The rows of each matrix lie in a flat space through zero, up to rounding. After each matrix: how many dimensions does the smallest such space have?
In the rows, 128 means zero.

[[136 135 136 120 111 139 136 131 107 139 129 135 127 147 124 135 110]
 [135 160 133 118 144 121 119 106 115 114 142 145 115 112 143  90 166]
 [136 133 134 123 125 123 110 123 109 123 119 155 132 136 118 107 140]
 [120 118 123 209 143 157 151 120 108 150  97 142 124 159 148 133 139]
 [111 144 125 143 163 139 164 144 104 128 121 127 116 147 149 130 127]
 [139 121 123 157 139 129 120 135 134 124 113 115 141 138 113 156 125]
 [136 119 110 151 164 120 185 115 125 120 117 116 104 129 129 143 116]
 [131 106 123 120 144 135 115 147 158 123 125 126 152 115 148 114 150]
 [107 115 109 108 104 134 125 158 180 141 145 119 141 138 138 140 133]
 [139 114 123 150 128 124 120 123 141 143 115 143 141 115 142 105 163]
 [129 142 119  97 121 113 117 125 145 115 151 122 116 113 123 123 131]
 [135 145 155 142 127 115 116 126 119 143 122 129 145 127 125 128 142]
 [127 115 132 124 116 141 104 152 141 141 116 145 175 139 130 119 166]
 [147 112 136 159 147 138 129 115 138 115 113 127 139 159 111 152 116]
 [124 143 118 148 149 113 129 148 138 142 123 125 130 111 157 113 163]
 [135  90 107 133 130 156 143 114 140 105 123 128 119 152 113 148  98]
 [110 166 140 139 127 125 116 150 133 163 131 142 166 116 163  98 217]]
 | 12

[[111 118 172 117 124 147 130 120 125 169 125 133 146 153 156 112 154]
 [118  83  69 148  98  31 126 141 161  90 145 103 160 143 103 135  96]
 [172  69  59 152 176 144 141 140 125 155  95  95 140 206 164  67 139]
 [117 148 152  14 175 178 130 137 110 163 110 136 143 127 126  71 105]
 [124  98 176 175 140 120  85 135 154 181  99  58 197 227 162  89 136]
 [147  31 144 178 120 105 143 111 116 169 124 152 124 118 170 103 166]
 [130 126 141 130  85 143  71 107 143 118 123 145 131 126 134 140 111]
 [120 141 140 137 135 111 107  46 164 119 161 116  92 150 130 151 123]
 [125 161 125 110 154 116 143 164 103 131 128 105 132 115  69 145  99]
 [169  90 155 163 181 169 118 119 131 177 106 129 150 140 164  55 152]
 [125 145  95 110  99 124 123 161 128 106 139 154 155 105  90 136 105]
 [133 103  95 136  58 152 145 116 105 129 154 194 105  86 167 197 151]
 [146 160 140 143 197 124 131  92 132 150 155 105 112 134  68 122 111]
 [153 143 206 127 227 118 126 150 115 140 105  86 134  34 113  93  91]
 [156 103 164 126 162 170 134 130  69 164  90 167  68 113  77  64 153]
 [112 135  67  71  89 103 140 151 145  55 136 197 122  93  64  73 119]
 [154  96 139 105 136 166 111 123  99 152 105 151 111  91 153 119 116]]
 | 11

[[119 130 121 134 117 148 115 113 125 155 127 134 127  95 130 118 131]
 [130  97 114 105  96 100 127 140 135 109 141 139 153 130 160 121  94]
 [121 114 137 122 125 106 130 135 130 119 139 111 146 134 139 133 107]
 [134 105 122 166 156 129 108 112  96 137 127 111 157 117 123 151 143]
 [117  96 125 156 124 135 121 107 118 137 120 140 143  99 160 107 109]
 [148 100 106 129 135  95 145 150 132 136 136 125 137 117 157 146 126]
 [115 127 130 108 121 145 117 123 132 106 156 124 156 138 134 131  87]
 [113 140 135 112 107 150 123 102 128 129 101 120 145  99 129 138 112]
 [125 135 130  96 118 132 132 128 107 117  98 135 182 133 147 110 141]
 [155 109 119 137 137 136 106 129 117  94  98 136 162 166 130 129 145]
 [127 141 139 127 120 136 156 101  98  98  76 130 119 122 148 127 152]
 [134 139 111 111 140 125 124 120 135 136 130 151 141 134 104 148 125]
 [127 153 146 157 143 137 156 145 182 162 119 141  44 117  94 123 122]
 [ 95 130 134 117  99 117 138  99 133 166 122 134 117  71 149 112 108]
 [130 160 139 123 160 157 134 129 147 130 148 104  94 149 128 131 143]
 [118 121 133 151 107 146 131 138 110 129 127 148 123 112 131  89 127]
 [131  94 107 143 109 126  87 112 141 145 152 125 122 108 143 127 109]]
 | 12

[[148 136 119 126 111 144 106 142 113 136 140 121 113 120 100 100 114]
 [136 153 127 122 130 127 100 114 124 128 126 100  89 121 149 107 139]
 [119 127 159 153 141 116 160 118 151 117 147 148 119 143 142 150 103]
 [126 122 153 153 133 122 157 129 145 119 149 152 126 140 124 144  97]
 [111 130 141 133 145 115 148 110 147 121 127 130 124 138 158 151 132]
 [144 127 116 122 115 138  99 136  99 144 118 121 127 118 107  95 143]
 [106 100 160 157 148  99 185 126 163  96 130 172 166 143 145 185 111]
 [142 114 118 129 110 136 126 157 121 121 133 143 152 119  89 124 109]
 [113 124 151 145 147  99 163 121 171  83 131 144 136 133 163 178 110]
 [136 128 117 119 121 144  96 121  83 174 112 117 121 128 113  81 165]
 [140 126 147 149 127 118 130 133 131 112 137 142 120 127 123 126 110]
 [121 100 148 152 130 121 172 143 144 117 142 172 164 140 107 159  97]
 [113  89 119 126 124 127 166 152 136 121 120 164 198 131 100 165 122]
 [120 121 143 140 138 118 143 119 133 128 127 140 131 136 139 138 131]
 [100 149 142 124 158 107 145  89 163 113 123 107 100 139 198 161 144]
 [100 107 150 144 151  95 185 124 178  81 126 159 165 138 161 201 113]
 [114 139 103  97 132 143 111 109 110 165 110  97 122 131 144 113 170]]
 | 5

[[133 121 124 123 111 138 164 102 114 116 154 112 160 121 155 112 133]
 [121  89 134 145 146 128 128 104  89 114 112 114 154  98 131  98 134]
 [124 134 138 137 137 131 114 125 100 134 116 141 104 124 120  98 108]
 [123 145 137 159 117 112 115 129 111 133 120 155  88 137 120 116 105]
 [111 146 137 117 154 151  92 137  79 134 116 175  42 113 111  70 106]
 [138 128 131 112 151 112 119 145 179 143 107  87 192 151 109 169 125]
 [164 128 114 115  92 119 183 111 185 127 167  96 172 143 171 182 146]
 [102 104 125 129 137 145 111 139 102 119 113 121 157 111 107 116 150]
 [114  89 100 111  79 179 185 102  89  90 184 117 166  87 172 112 193]
 [116 114 134 133 134 143 127 119  90 126 118 113 163 115 122  95 124]
 [154 112 116 120 116 107 167 113 184 118 150  95 175 135 158 181 151]
 [112 114 141 155 175  87  96 121 117 113  95 139 111 123 104 112 109]
 [160 154 104  88  42 192 172 157 166 163 175 111 153 145 160 182 165]
 [121  98 124 137 113 151 143 111  87 115 135 123 145  99 142 104 149]
 [155 131 120 120 111 109 171 107 172 122 158 104 160 142 162 162 132]
 [112  98  98 116  70 169 182 116 112  95 181 112 182 104 162 137 194]
 [133 134 108 105 106 125 146 150 193 124 151 109 165 149 132 194 162]]
 | 7

[[135 114 120 131 137 123 132 123 128 130 117 125 115 136 117 132 128]
 [114  58 108 141  91 160 165  57 134 117 200 100 145 115 131 216  85]
 [120 108 128 138 106 143 147  98 124 124 163 118 129 112 140 166 110]
 [131 141 138  76  99 149 131 163 123 147 101  85 127 172 114 159 127]
 [137  91 106  99 122 136 124 130 144 132 119  95 147 172  94 160 127]
 [123 160 143 149 136 115 114 135 124 120 136 158 133  95 152  88 142]
 [132 165 147 131 124 114  98 155 126 125 126 139 140 112 144  95 161]
 [123  57  98 163 130 135 155  58 138 113 178 129 133 109 123 175  98]
 [128 134 124 123 144 124 126 138 131 130 110 137 126 138 120 109 127]
 [130 117 124 147 132 120 125 113 130 121 142 136 129 113 132 127 132]
 [117 200 163 101 119 136 126 178 110 142  99 136 118 128 151  93 130]
 [125 100 118  85  95 158 139 129 137 136 136  82 151 170 107 185 110]
 [115 145 129 127 147 133 140 133 126 129 118 151 125 127 133 100 107]
 [136 115 112 172 172  95 112 109 138 113 128 170 127 102 125  80 145]
 [117 131 140 114  94 152 144 123 120 132 151 107 133 125 142 165 111]
 [132 216 166 159 160  88  95 175 109 127  93 185 100  80 165  27 173]
 [128  85 110 127 127 142 161  98 127 132 130 110 107 145 111 173  97]]
 | 5

[[109 141 116 146 131 118 128 113 126 118  94 156 139 134 131 145 103]
 [141  23 147  73  63 241  57 225 224 110 178 163 157 118 175  92 156]
 [116 147 171 117 108 181 109 154 174 107 167 114 154 109 156 146 128]
 [146  73 117 104 113 145 120 152 134 138 138 124 110 134 128  97 154]
 [131  63 108 113 110 152 119 151 141 127 123 151 115 141 136 102 152]
 [118 241 181 145 152 109 154  93 114 124 159  59 138 102 122 174 108]
 [128  57 109 120 119 154 122 157 143 122 147 169 124 142 139 100 174]
 [113 225 154 152 151  93 157  80 101 127 115  78 128 116 116 171  92]
 [126 224 174 134 141 114 143 101 119 129 145  58 134 103 121 165  98]
 [118 110 107 138 127 124 122 127 129 121 103 169 136 138 132 128 120]
 [ 94 178 167 138 123 159 147 115 145 103 144  95 132 118 149 165 128]
 [156 163 114 124 151  59 169  78  58 169  95  42  69 132  82 118 115]
 [139 157 154 110 115 138 124 128 134 136 132  69 119 113 126 135 107]
 [134 118 109 134 141 102 142 116 103 138 118 132 113 137 114 117 138]
 [131 175 156 128 136 122 139 116 121 132 149  82 126 114 123 142 123]
 [145  92 146  97 102 174 100 171 165 128 165 118 135 117 142 108 145]
 [103 156 128 154 152 108 174  92  98 120 128 115 107 138 123 145 153]]
 | 5

[[165 142 117 114 128 139 123  93 141 125 150 107 138 110 164 130 154]
 [142 144 161 110 161 105  95 116 158  96 138 120 142 164 146  96 120]
 [117 161  91 108 112 190 147 129 146 144 123 102 105  77 112 155 146]
 [114 110 108 174 144 103 163 167  96 144  97 208 105 133 116 161 106]
 [128 161 112 144 153 144 134 133 131 117  93 121 119  98  96 106 111]
 [139 105 190 103 144  98  60 109 153 146  83 147 139 115  65  93 124]
 [123  95 147 163 134  60 184 182  68 153 112 198  97 128 147 187 141]
 [ 93 116 129 167 133 109 182 219 113 124 100 205 106 137 112 171 127]
 [141 158 146  96 131 153  68 113 189  99 107  94 160  97  76  78 143]
 [125  96 144 144 117 146 153 124  99 150 125 101 122 128 134 111 118]
 [150 138 123  97  93  83 112 100 107 125 168  91 144 104 155 156 177]
 [107 120 102 208 121 147 198 205  94 101  91 142 138 112  99 107 114]
 [138 142 105 105 119 139  97 106 160 122 144 138 141 124 129 140 141]
 [110 164  77 133  98 115 128 137  97 128 104 112 124  60  69 151 142]
 [164 146 112 116  96  65 147 112  76 134 155  99 129  69 165 180 195]
 [130  96 155 161 106  93 187 171  78 111 156 107 140 151 180 132 152]
 [154 120 146 106 111 124 141 127 143 118 177 114 141 142 195 152 176]]
 | 9

[[ 77 134  97 114 138  77 111 137 142 136 133  82 129 123 131 121 123]
 [134  78 159 147 135 150 122 126  94 134 123 111 136 101 137 112 132]
 [ 97 159 174 228 131 130 133  79 106 134 142 135 211 173 173  78 133]
 [114 147 228 149 116 136 140 129  90 137 134 152 187 152 146  74 125]
 [138 135 131 116  93 131 128 131 140 133 141 137 134 127 129 146 119]
 [ 77 150 130 136 131  76 134 125 131 132 132 105 166 153 160 103 122]
 [111 122 133 140 128 134  71 133 141 144 139 123 115 100 119 120 150]
 [137 126  79 129 131 125 133  47 138 116 108  75 137 126 122 155 128]
 [142  94 106  90 140 131 141 138 115 120 115 104  96 104 103 147 118]
 [136 134 134 137 133 132 144 116 120 125 124 125 149 140 134 115 119]
 [133 123 142 134 141 132 139 108 115 124 104 116 114 126 128 134 142]
 [ 82 111 135 152 137 105 123  75 104 125 116  80 137 122 133 131 145]
 [129 136 211 187 134 166 115 137  96 149 114 137  91 115 110 129 165]
 [123 101 173 152 127 153 100 126 104 140 126 122 115 100 119 123 150]
 [131 137 173 146 129 160 119 122 103 134 128 133 110 119  88 128 138]
 [121 112  78  74 146 103 120 155 147 115 134 131 129 123 128 111 113]
 [123 132 133 125 119 122 150 128 118 119 142 145 165 150 138 113 107]]
 | 10

[[174  98 121 136 115  99 151 135 105 116 151 109 116 148 158 141 115]
 [ 98 161 139 128 127 146 111 137 135 143 106 140 122 113 102 111 161]
 [121 139 167 143 113 130  93 102 130 132 125 113 109 154 111 120 163]
 [136 128 143 136 118 122 119 121 122 128 131 118 116 142 127 127 143]
 [115 127 113 118 144 135 130 123 137 129 125 136 143 117 125 126 103]
 [ 99 146 130 122 135 155 129 143 152 127 117 155 151  96 119 139 144]
 [151 111  93 119 130 129 189 189 130 108 142 158 160  84 168 169 118]
 [135 137 102 121 123 143 189 213 134 115 129 172 157  64 156 167 155]
 [105 135 130 122 137 152 130 134 156 121 124 152 156 102 126 147 133]
 [116 143 132 128 129 127 108 115 121 143 115 119 111 138 108 101 132]
 [151 106 125 131 125 117 142 129 124 115 144 123 133 135 149 146 115]
 [109 140 113 118 136 155 158 172 152 119 123 169 165  76 137 157 139]
 [116 122 109 116 143 151 160 157 156 111 133 165 174  83 146 166 115]
 [148 113 154 142 117  96  84  64 102 138 135  76  83 197 114  94 116]
 [158 102 111 127 125 119 168 156 126 108 149 137 146 114 163 163 115]
 [141 111 120 127 126 139 169 167 147 101 146 157 166  94 163 181 132]
 [115 161 163 143 103 144 118 155 133 132 115 139 115 116 115 132 203]]
 | 4

[[100 133 116  77 135 181 134 122 101 154  80  88 124 165 108  82 133]
 [133 129 147 125 121  94 115 119 156 128 117 130  95 141 150 116 132]
 [116 147  41 139 136 139 127 171  91 100 170 153 151  97 159 119 126]
 [ 77 125 139 103 162 115 196  51 157 147 102 116 132 129 155 138  94]
 [135 121 136 162 173 132 103  73 195 148 117 119 162 122 139 153 119]
 [181  94 139 115 132  88 118 147  61 191 148 137 175  82 127 134 142]
 [134 115 127 196 103 118 135 150  90 114 150 162 152 132 123 158 116]
 [122 119 171  51  73 147 150 158 128 111 159 159  84 170 121 101 145]
 [101 156  91 157 195  61  90 128 112 151 153 172 151 115  86  86 106]
 [154 128 100 147 148 191 114 111 151 110 136 118 123 123  63 144 148]
 [ 80 117 170 102 117 148 150 159 153 136 120 109 108 114 140 157 130]
 [ 88 130 153 116 119 137 162 159 172 118 109  64 146 142 141 102 130]
 [124  95 151 132 162 175 152  84 151 123 108 146 114 138 157 134 158]
 [165 141  97 129 122  82 132 170 115 123 114 142 138 125 101 113 161]
 [108 150 159 155 139 127 123 121  86  63 140 141 157 101 239 133  92]
 [ 82 116 119 138 153 134 158 101  86 144 157 102 134 113 133 101  89]
 [133 132 126  94 119 142 116 145 106 148 130 130 158 161  92  89 131]]
 | 14

[[228 125  89 145 128 149 125  93 129 103 122 135 141 123 124 118 134]
 [125 112 180 125 113 154 138 132 108 130 163 110  33 136 149 166 133]
 [ 89 180 146 142 141 108 124 116 116 137 108 137 199 121 113 130 129]
 [145 125 142 165 134 166  95 154  98 159 137 107  91 133 121 134  77]
 [128 113 141 134 201 155 116  95 134 127 146 112 115 179 155 151 138]
 [149 154 108 166 155 184 108 124 127 110  90 158 168 129 112 104 119]
 [125 138 124  95 116 108 193 144 160 145 110 140 152 126 129 126 141]
 [ 93 132 116 154  95 124 144 199 131 142 150 122 124 133 158 141 133]
 [129 108 116  98 134 127 160 131 105 151 195 100 166 169 149 143 161]
 [103 130 137 159 127 110 145 142 151 212 114 142 137  89 132 131 116]
 [122 163 108 137 146  90 110 150 195 114 178 173 139 146 110 105 125]
 [135 110 137 107 112 158 140 122 100 142 173 153 101 137 150 119 135]
 [141  33 199  91 115 168 152 124 166 137 139 101 106  91 122 139 106]
 [123 136 121 133 179 129 126 133 169  89 146 137  91 241 128 121  92]
 [124 149 113 121 155 112 129 158 149 132 110 150 122 128 183 127 113]
 [118 166 130 134 151 104 126 141 143 131 105 119 139 121 127 142 125]
 [134 133 129  77 138 119 141 133 161 116 125 135 106  92 113 125 157]]
 | 14

[[142 105  88 131  49 112 112 144 133 103 134  95 138 139  91 162 138]
 [105 140  62 123 100 132  98 154  85 112 110 147 115 160  90 173 118]
 [ 88  62 176 111 124 105 139 113 156 133 144 140 125  93  91 196 119]
 [131 123 111 148 121 153 121 147 129 130 140  85 149  89 102 156 130]
 [ 49 100 124 121 114 172  79 202  91 130 121 151 125 170  89 199 132]
 [112 132 105 153 172 161 118  85 134 161 166 150 115 102 132 140 149]
 [112  98 139 121  79 118 151 128 147 124 128  79 133 117  84 130  96]
 [144 154 113 147 202  85 128  59 156 107 111 222  53 135 179 156 122]
 [133  85 156 129  91 134 147 156 145 135 156  33 186  45  78 159 129]
 [103 112 133 130 130 161 124 107 135 153 138 151 125 150 118 110 121]
 [134 110 144 140 121 166 128 111 156 138 119 143 136 153 125  93 108]
 [ 95 147 140  85 151 150  79 222  33 151 143 158 174 157 160 140 207]
 [138 115 125 149 125 115 133  53 186 125 136 174  76 168 154 104 124]
 [139 160  93  89 170 102 117 135  45 150 153 157 168  78 134 159 183]
 [ 91  90  91 102  89 132  84 179  78 118 125 160 154 134  63 232 141]
 [162 173 196 156 199 140 130 156 159 110  93 140 104 159 232  60 134]
 [138 118 119 130 132 149  96 122 129 121 108 207 124 183 141 134 133]]
 | 9

[[104 106 117 147  99 142 121 143 129 163 137 122 126 125 104 141 158]
 [106 174 153 127 143 115 118 125 166 132 123  87 159 101 130 152 140]
 [117 153 145 114 111 113 132 122 155 144 133 125 121 110  87 130 121]
 [147 127 114 135 167 131 134 138 123 123 128 165 131 137 167 137 126]
 [ 99 143 111 167 108 138  77 100 171 110 108  20 162  74 118 167 147]
 [142 115 113 131 138 188 142 180 123 126 126 169 110 136 145  96 181]
 [121 118 132 134  77 142 116 127 139 142 121  96 121 114  86 130 144]
 [143 125 122 138 100 180 127 142 132 130 121 136 121 122 105 135 169]
 [129 166 155 123 171 123 139 132 139 126 131 152 162 115 150 156 124]
 [163 132 144 123 110 126 142 130 126 162 123 167 122 153 118 160 136]
 [137 123 133 128 108 126 121 121 131 123 116 108 126 122 119 125 120]
 [122  87 125 165  20 169  96 136 152 167 108  79 123  81  44 154 158]
 [126 159 121 131 162 110 121 121 162 122 126 123 137 105 142 144 118]
 [125 101 110 137  74 136 114 122 115 153 122  81 105 172 116 129 174]
 [104 130  87 167 118 145  86 105 150 118 119  44 142 116 137 162 171]
 [141 152 130 137 167  96 130 135 156 160 125 154 144 129 162 174 125]
 [158 140 121 126 147 181 144 169 124 136 120 158 118 174 171 125 208]]
 | 9

[[155 119 105  94 107 123 144 123 148 141 140 129 123 109 116  96 116]
 [119  25 131 104 131 152  88 217  84 115 131 119 110  80 146 100 163]
 [105 131  13  94 173  96 119 147 143 154 153 114 126 124  76  99 148]
 [ 94 104  94 142 137 113 101 167 139 106 105 114 110 120 119 175 139]
 [107 131 173 137 145 121 160 102 128  95 136 106 128 145 130 139 122]
 [123 152  96 113 121 138 158  95 132 162  83 121 100 149 121 105 104]
 [144  88 119 101 160 158 123 164 148 139 164 148 160 104 128  62 133]
 [123 217 147 167 102  95 164  46 111 158 126 146 151 193 142 132  86]
 [148  84 143 139 128 132 148 111 110 146 130  95 126 113 168  48 122]
 [141 115 154 106  95 162 139 158 146 155 151 118 122 109  63  98 135]
 [140 131 153 105 136  83 164 126 130 151 131 100 117 164 134  95 124]
 [129 119 114 114 106 121 148 146  95 118 100 120  83 150 154 133 124]
 [123 110 126 110 128 100 160 151 126 122 117  83  95 148 125 109 151]
 [109  80 124 120 145 149 104 193 113 109 164 150 148 111 124 113 145]
 [116 146  76 119 130 121 128 142 168  63 134 154 125 124 117 199 126]
 [ 96 100  99 175 139 105  62 132  48  98  95 133 109 113 199 191 132]
 [116 163 148 139 122 104 133  86 122 135 124 124 151 145 126 132 143]]
 | 13

[[ 96  90 123 146 119 198 120 118 129 125 129 126 105 118 118 133 140]
 [ 90  50 183  72 125 173  95 139  99 174 103 145  60 138  95 138 154]
 [123 183  48 186 133 114 153 128 162 109 117 121 189 143 182 124 109]
 [146  72 186  53 127 121 137 159 110 178 114 144  99 147  93 126 149]
 [119 125 133 127 129 131 117 124 123 128 126 129 118 126 127 131 129]
 [198 173 114 121 131  58 183 149 149 123 143 123 190 138 137 112 114]
 [120  95 153 137 117 183 116 108 118 108 155 121  95  96  95 130 138]
 [118 139 128 159 124 149 108 101 124  94 152 118 115  99 121 131 123]
 [129  99 162 110 123 149 118 124 115 130 139 129  99 115 100 129 138]
 [125 174 109 178 128 123 108  94 130  78 156 113 135  96 138 130 111]
 [129 103 117 114 126 143 155 152 139 156 110 135 140 151 131 124 138]
 [126 145 121 144 129 123 121 118 129 113 135 124 132 120 134 129 122]
 [105  60 189  99 118 190  95 115  99 135 140 132  58 104  77 136 150]
 [118 138 143 147 126 138  96  99 115  96 151 120 104  96 116 133 123]
 [118  95 182  93 127 137  95 121 100 138 131 134  77 116  96 134 139]
 [133 138 124 126 131 112 130 131 129 130 124 129 136 133 134 127 125]
 [140 154 109 149 129 114 138 123 138 111 138 122 150 123 139 125 119]]
 | 4
